There are 3 nested groupings, the coarsest first. Each group lies inside one group of the grouping before and may be the whole of it. The rows also spread widely along 9 directions, which tell nothing about the answers.
In the rows, 128 means zero.
Known rows, each followed by its group in each grouping:
[122  82 110 143 116 155 153 103 144  85  84 192 132 143 120 112  96 104
 122  98  93 141 177 175 135]
j_188 Bufi zova
[147 141 123 155 148 123 152 118 139 105  98 170 153 120 121 134 107 131
 153 121 104 146  94 152 122]
j_188 Bufi vura
[100 119 136 120 133 121 152 114 115 101 148 149 140 109 147 133 130 132
 141 133  95 129 119 147 127]
j_758 sevut nifa
[134 157 124 150 148 132 130 144 124  99 125 139 174  83 122 151 123 141
 172 142 110 153  59 149 131]
j_188 Bufi dipav
[112 137 138 138 156 131 193 116 110 115 186 152 115  79 135 123 101 126
 120 150 119  84 116 114 106]
j_758 bes Fika
[168 127 110 152 205  85 148 129 136  86  84 191 147 142 140  92 113 161
 143  94 129 162 113 184 124]
j_188 Kove mazo
[100 100 114 119 132 106 115 119 145 108  89 157 123 197 130 105 115 126
 132 116 114 157 145 171 114]
j_758 Fivu dasi
[103 155 122 152  71 188 129 184 126 160 135 126 132  89 111 160  69 110
 154 154 162 117 102 146  86]
j_188 Kove fazo
[132 115 102 157  96 151 175 116 137 132  87 161 124 138 122 139  88  95
 121 106 108 132 179 154 124]
j_188 Fesi Num
[138 144 135 120 145 133 132 100 141 127 113 142 114 143 117 116 116 123
 128 122 128 121 162 122 130]
j_758 Fivu migel
[111 173 141 134  65 167 138  96 141 131  51 194 163 119  99 191 106 110
 197 111  64 159 121 159 131]
j_188 Bufi dipav
[157 154 151  94 151 160  69 133 140 126 157  93 115 102 130 119 121 130
 141 133 181 115 126  99 129]
j_758 sevut nifa
[140 116 126 113 161 101 146 114 131 126 138  87 114 155 134 107 131 141
 100 133 136 115 159 114 111]
j_758 bes Fika
[123 131 140 121 133 124 139  86 162 111  78 164 146 209 115 102  92 108
 170 121  91 137 100 160  82]
j_758 Fivu migel
[107 111 133 112 119 125 146 108 120 112 140 118 135 119 128 142 137 123
 127 139  91 134 148 135 125]
j_758 bes Fika
[199 136 113 165 145 124 150 101 159 127  56 143 153 171  99 109 108 126
 151  76 101 153 145 188 149]
j_758 sevut nifa
[122 152 127 150 158  96 152 146 125 117 132 135 153 120 139 135 113 146
 145 150 130 133  62 132  96]
j_188 Bufi vura
[168 142 112 159 164 109 129 167 132 145 137  64 142 140 126 111 120 151
 126 130 167 132 102 144 129]
j_758 sevut nifa
[104 217 151 101 153  84 144 102  96 176  98 169  84 112 162 167 134 176
 123 122 172 104 193  59 126]
j_188 Bufi dipav
[105 149 149 112  90 138 149  94 113 133 133 121 149  89 132 180 149 128
 153 141  72 129 136 123 141]
j_758 sevut nifa
[123  87 107 147 154 115 152 115 140  87 121 153 143 156 124  97 108 120
 130 123  91 143 112 181 118]
j_758 Fivu dasi
[141 113 134  81 174 102 110 109 114 104 178  59 118  93 148 128 175 151
  93 149 134 120 165  80 146]
j_758 bes Fika

New rows. What belongs after each?
[135 162 135 110 112 118 123 108 131 144  60 147 137 140 127 164 135 148
 153 104 118 156 171 139 131]
j_188 Kove mazo
[138 125 129 124 136 172 103 118 148 102 121 183 109 114 107 112  91 107
 140 110 137 130 150 149 136]
j_758 Fivu dasi
[107 167 133 150 131 145 154 139 116 121 130 167 146  82 127 157 100 133
 157 142 121 124  86 133 117]
j_188 Bufi dipav
[140 145 113 168 137 130 166 120 137 129  99 182 128 132 108 128  96 125
 142 109 107 136 136 169 136]
j_758 Fivu dasi
[137  88 133  84 134 149  91 119 146 117 152  50 101 153 125 104 127 113
  96 140 159 111 175 103 110]
j_758 bes Fika
[ 82 132 147  81 109 121  86 126 126 107 126 120 140 121 150 161 144 132
 150 154 120 149 114 109 111]
j_188 Bufi vura
[ 74 146 141 107 154 104 125 157 102 123 185 122 107  88 172 140 124 154
 111 174 177 105 105  78  94]
j_188 Bufi vura
[113  95  95 127 115 107 128 152 110 127 107 106 124 124 146 136 144 147
  92 122 132 152 200 155 141]
j_188 Kove fazo
[103  91 114 115 122 106 136 114 114  96 127 119 137 101 149 149 165 140
  97 133  90 151 174 130 148]
j_188 Bufi vura
[155 132 150  83 163 136 132  67 123  76 156 126 147  58 143 137 142 127
 140 150  94 108 104  93 114]
j_188 Kove fazo
[133 100 122 113 139 127 100 134 138  95 142  76 149 120 136 131 141 130
 121 152 127 143 101 122 115]
j_188 Bufi vura
[111  65 121  86 136 126  79 126 134  72 138  74 145 140 149 118 154 127
 107 145 121 154 143 121 131]
j_188 Bufi zova
[110 120 112 158 148 150 153 184 111 114 187 117 144  67 139 125  92 134
 130 164 158 111  70 145  91]
j_188 Kove mazo
[113 136 119 153  53 176 153 139 138 175  94 124 116 137  89 161  94 102
 130 116 117 130 192 156 128]
j_758 bes Fika
[149 148 131 101 165  93 117 102 128  97 102 149 139 116 152 141 144 141
 148 114 120 154 138 111 141]
j_188 Fesi Num
[162 150 168  64 181 103  96  59 148  86 100 150 129 148 131 117 146 137
 165 110 105 142 137 106 128]
j_758 bes Fika
[100 151 154  90 132 121 115 115 118 121 139 141 118 110 135 148 136 137
 145 135 122 130 143 111 125]
j_758 bes Fika
[147 173 155 102  98 158 105 101 148 163 100  97 126 146 111 154 117 119
 160 124 137 120 143 110 116]
j_758 sevut nifa
[133 152 133 135 163 115 111 153 133 113 120 159 139 135 134 111 112 147
 162 114 151 146  98 160 127]
j_758 sevut nifa
[129 110 121 102 105 153  93 142 122 142 145  62 101 101 119 147 152 130
  90 130 150 131 221 110 163]
j_758 bes Fika
[123  91 128 100 184 105  94 114 139  56 135 148 141 146 142  87 144 137
 132 125 108 156 119 153 139]
j_758 Fivu migel
[162 132 126 154 124 151 134 112 159  98  62 195 159 141  85 126 102 113
 178  85  75 171 127 201 147]
j_758 bes Fika
[161 167 165  68 155 107 106  67 134 114 110 112 133 117 125 152 162 144
 155 124  99 136 149  87 142]
j_758 bes Fika
[133 121 125 107 141 131 107 114 130 115 152  87 126 111 126 137 139 126
 118 145 122 127 137 113 137]
j_758 Fivu dasi
[137 155 142  97 120 143 113 122 132 168 130  87  84 134 119 139 119 130
 111 128 172 103 197  87 120]
j_758 bes Fika
[111 144 124 133 130 121 153 128 114 126 102 182 131 103 139 149 120 147
 137 116 119 142 157 152 128]
j_188 Kove mazo
[121 137 115 149  64 156 166  95 128 159  90 127 135 119  96 176 137 110
 125 118  65 137 206 148 166]
j_758 Fivu migel
[ 77 149 145  86 140 101 129 133  94 135 192  37 134  99 171 165 150 153
 115 203 145  97  83  52  85]
j_188 Bufi dipav
[110 138 126 119 153 132 100 168 102  86 169 155 147  31 148 143 136 150
 145 148 140 146  99 136 140]
j_188 Kove fazo
[ 41 127 165  61 102  83 132  80 122 113 102 159 127 193 158 150 142 132
 162 141  75 143 136 123  79]
j_758 bes Fika
[201 122  99 167 196 107 144 124 145 103  94 103 155 145 117  95 115 147
 119 112 132 143 111 152 136]
j_188 Bufi dipav
[123 132 135  97 136 148 107 129 126 105 169  97 132  80 146 145 121 109
 133 158 145 119 105  88 113]
j_188 Fesi Num
[119 139 107 153 171 121 124 204 121 128 166 127 109 113 155 105  79 134
 118 144 219 118 101 121  97]
j_188 Fesi Num
[ 99 138 149  69  64 167  86 118 124 169 133  67  86 119 121 175 144 119
 108 138 150 116 232  77 137]
j_758 bes Fika
[129 142 119 150 174 112 156 146 119 101 124 183 144  97 144 117 104 154
 147 125 134 138  94 162 112]
j_188 Kove mazo
[117 120 125 142 146 119 180  96 139 111  89 195 117 174 141 102  83 122
 125 112 118 113 145 145  95]
j_188 Bufi zova
[163 150 133 120 157 139 112 102 140 116 125 136 123 106 110 130 123 128
 140 122 125 129 137 122 148]
j_758 Fivu dasi
[ 44 171 125 139 161  29 229 144  57 141 195 139 133  75 203 171 144 171
 111 188 119 101  87  83  94]
j_188 Fesi Num
[127  99 113 120 126 113 139 117 140 107 107 107 145 164 145 126 115 111
 127 131 112 144 128 135 100]
j_188 Fesi Num
[125 133 121 121 199  91 121 166 104  90 174 130 133  76 166 106 127 167
 121 153 170 126  87 122 110]
j_188 Kove fazo
[120 102 114 131 202  88 157 130 103  78 184 108 136  93 167 106 141 156
  91 159 134 113 107 104 123]
j_188 Bufi zova
[100 156 116 139 131  70 195 122  97 157 123 125 126 122 165 167 133 145
 113 144 119 124 149 102 115]
j_188 Fesi Num
[114 134 123 113 133  98 130 123 127 111 106 144 140 137 151 144 127 130
 144 127 119 152 126 129 118]
j_188 Fesi Num
[146 162 110 181 199  94 196 133 114 115 111 203 133 110 138 109  90 159
 130 111 138 120 105 151 124]
j_188 Bufi dipav
[104 187 166  79 100 142 101 108 117 148 125 136 110  93 125 181 143 136
 159 134 125 128 167  87 140]
j_758 bes Fika
[120 135 138 128 127 172 177  87 128  87 144 213 125  72 134 136  76  85
 151 127 100 102 114 123 104]
j_188 Fesi Num
[105 110 151  60 105 142  72 109 137 110 136  86 123 130 129 146 154 120
 134 141 118 141 164 105 127]
j_758 bes Fika
[148 178 141 135 129 148 125 129 128 144 116 150 130  94 117 149 118 136
 159 111 135 130 137 134 151]
j_758 sevut nifa
[122 180 127 160 156 120 192 142 111 151 122 190 117  99 139 136  82 153
 138 127 157 104 123 134  98]
j_188 Kove mazo
[131 138 119 150  99 188 132 150 133 149 138  85 127  96 107 151  89 110
 122 148 156 107 126 118 111]
j_188 Bufi dipav
[108 133 110 122 168  33 174 106  97 111  92 174 129 134 180 143 162 167
 111 108 102 158 184 130 150]
j_188 Fesi Num
[178  99 114 132 189 134  83 133 158  46 108 130 176 126 120  94 118 129
 159 118 118 172  61 171 133]
j_188 Bufi dipav
[156 150 143 123 149 163 170  82 126 131 158 139  96  66 127 137 100 117
 100 139 141  70 156  69 113]
j_188 Bufi vura
[ 86 130 108 142 156  61 155 133  93  86  89 209 154 105 160 147 159 176
 136 105  81 183 148 176 169]
j_188 Bufi dipav
[123 133 134 102 144 110 122 118 122 116 113 141 129 125 149 130 125 142
 135 132 133 133 136 126 105]
j_188 Kove fazo
[168  89  81 177 158 149 122 188 134  90 130 131 148  88 118  96 103 131
 115 115 151 154 122 194 142]
j_188 Kove fazo
[157 159 123 143 197 116 150 121 121 128 158 146  99  93 129 108 110 145
 110 129 161  98 136 107 135]
j_758 Fivu dasi
[155 112 128 124 180 108 114 116 146  67 114 145 155 127 133 108 125 136
 145 124 113 154  83 146 121]
j_188 Bufi vura
[117 115 139  77 125 152  42 137 145 109 141  80 122 134 124 123 144 120
 131 141 151 149 151 113 137]
j_758 Fivu migel
[158 177 144 127 134 154 162  91 134 134 133 134 132  88 127 155  91 104
 154 142 129  96 104  84 104]
j_188 Fesi Num
[236 203 141 142 166 164 113 116 141 162 124  98 119  67  96 141 121 139
 139 102 174 111 158  99 177]
j_758 sevut nifa
[176 172 133 141 144 177 111 136 132 123 136 122 133  50 105 152 116 128
 140 131 156 123 132 105 161]
j_188 Bufi zova
[ 98 144 172  63 173 105 121  88 108  98 192 113 122 101 173 126 143 147
 138 166 131  94  93  70  97]
j_758 sevut nifa
[165 106  70 218  89 166 223 141 124 156 115 110 138  90  99 152  89  93
  89 115 101 122 182 169 152]
j_188 Fesi Num
[156 139 136 124 169 108 132 112 132  95 134 126 155 108 123 126 140 142
 151 130 101 145 100 138 139]
j_758 bes Fika
[157 173 114 181 135 156 146 170 125 151 129 150 120  61 109 151  94 135
 125 122 166 119 134 129 144]
j_188 Bufi vura
[144 161 142 132 173 127 144 115 140 111 132 126 144 137 134 115  87 131
 157 153 145 105  46 110  72]
j_188 Bufi dipav
[118 186 143  87 104 132 124 103  87 145 140 128 117  15 149 219 176 141
 127 134 115 133 206  58 188]
j_188 Fesi Num
[ 90 162 126 134 125 115 132 154 123 159 114 156 103 160 132 126 102 138
 131 128 160 126 156 131 115]
j_758 Fivu migel
[119 140 150 113 115 172 144  97 128  88 137 171 166  56 124 165 114 111
 177 142  73 131  81 142 112]
j_188 Kove mazo
[140  98  96 175 121 146 171 161 132 145 138  96 116 130 105 115  95 119
  90 125 140 117 169 160 125]
j_758 bes Fika
[140 112 139  98 144 118 131  90 128  92 156  77 152 103 126 139 158 128
 131 153  78 133 115 118 132]
j_758 bes Fika
[134 166 150 102 123 176 138 105 111 145 157 124 101  49 134 165 119 127
 118 143 150  86 169  75 121]
j_188 Kove mazo
[135 105 112 146 131 120 172  98 131 104  97 138 149 141 128 131 121 125
 120 122  83 135 144 146 129]
j_188 Bufi zova
[148  98 127 119 114 130 131  99 146 101 118  64 173 146 106 142 147 111
 146 139  62 154 111 152 125]
j_758 bes Fika
[114 146 138  92 119 140  92 120 125 142 146  85 109 117 128 152 137 128
 125 151 143 122 151  93 129]
j_758 Fivu dasi
[135 130 131 125 163 113 125 139 131 103 136 126 140 125 125 117 126 141
 145 130 126 143 111 143 125]
j_758 bes Fika
[ 67  97 118  99 108  83 132 117 112  94 101 163 140 145 169 153 148 129
 131 123  87 173 163 149 129]
j_188 Fesi Num
[117 148 127 127 150 108 119 158 129 141 115 153  98 158 131 110 103 148
 133 114 175 135 157 140 116]
j_758 bes Fika
[176 179 136 101 176 135  68 170 118 154 164  42 114  64 139 143 145 169
 114 149 223 118 136  68 137]
j_188 Kove mazo
[144 156 127 164 159 119 216  71 118 114 133 190 141  82 115 140 110 127
 140 128  63 106 112 140 137]
j_758 Fivu dasi
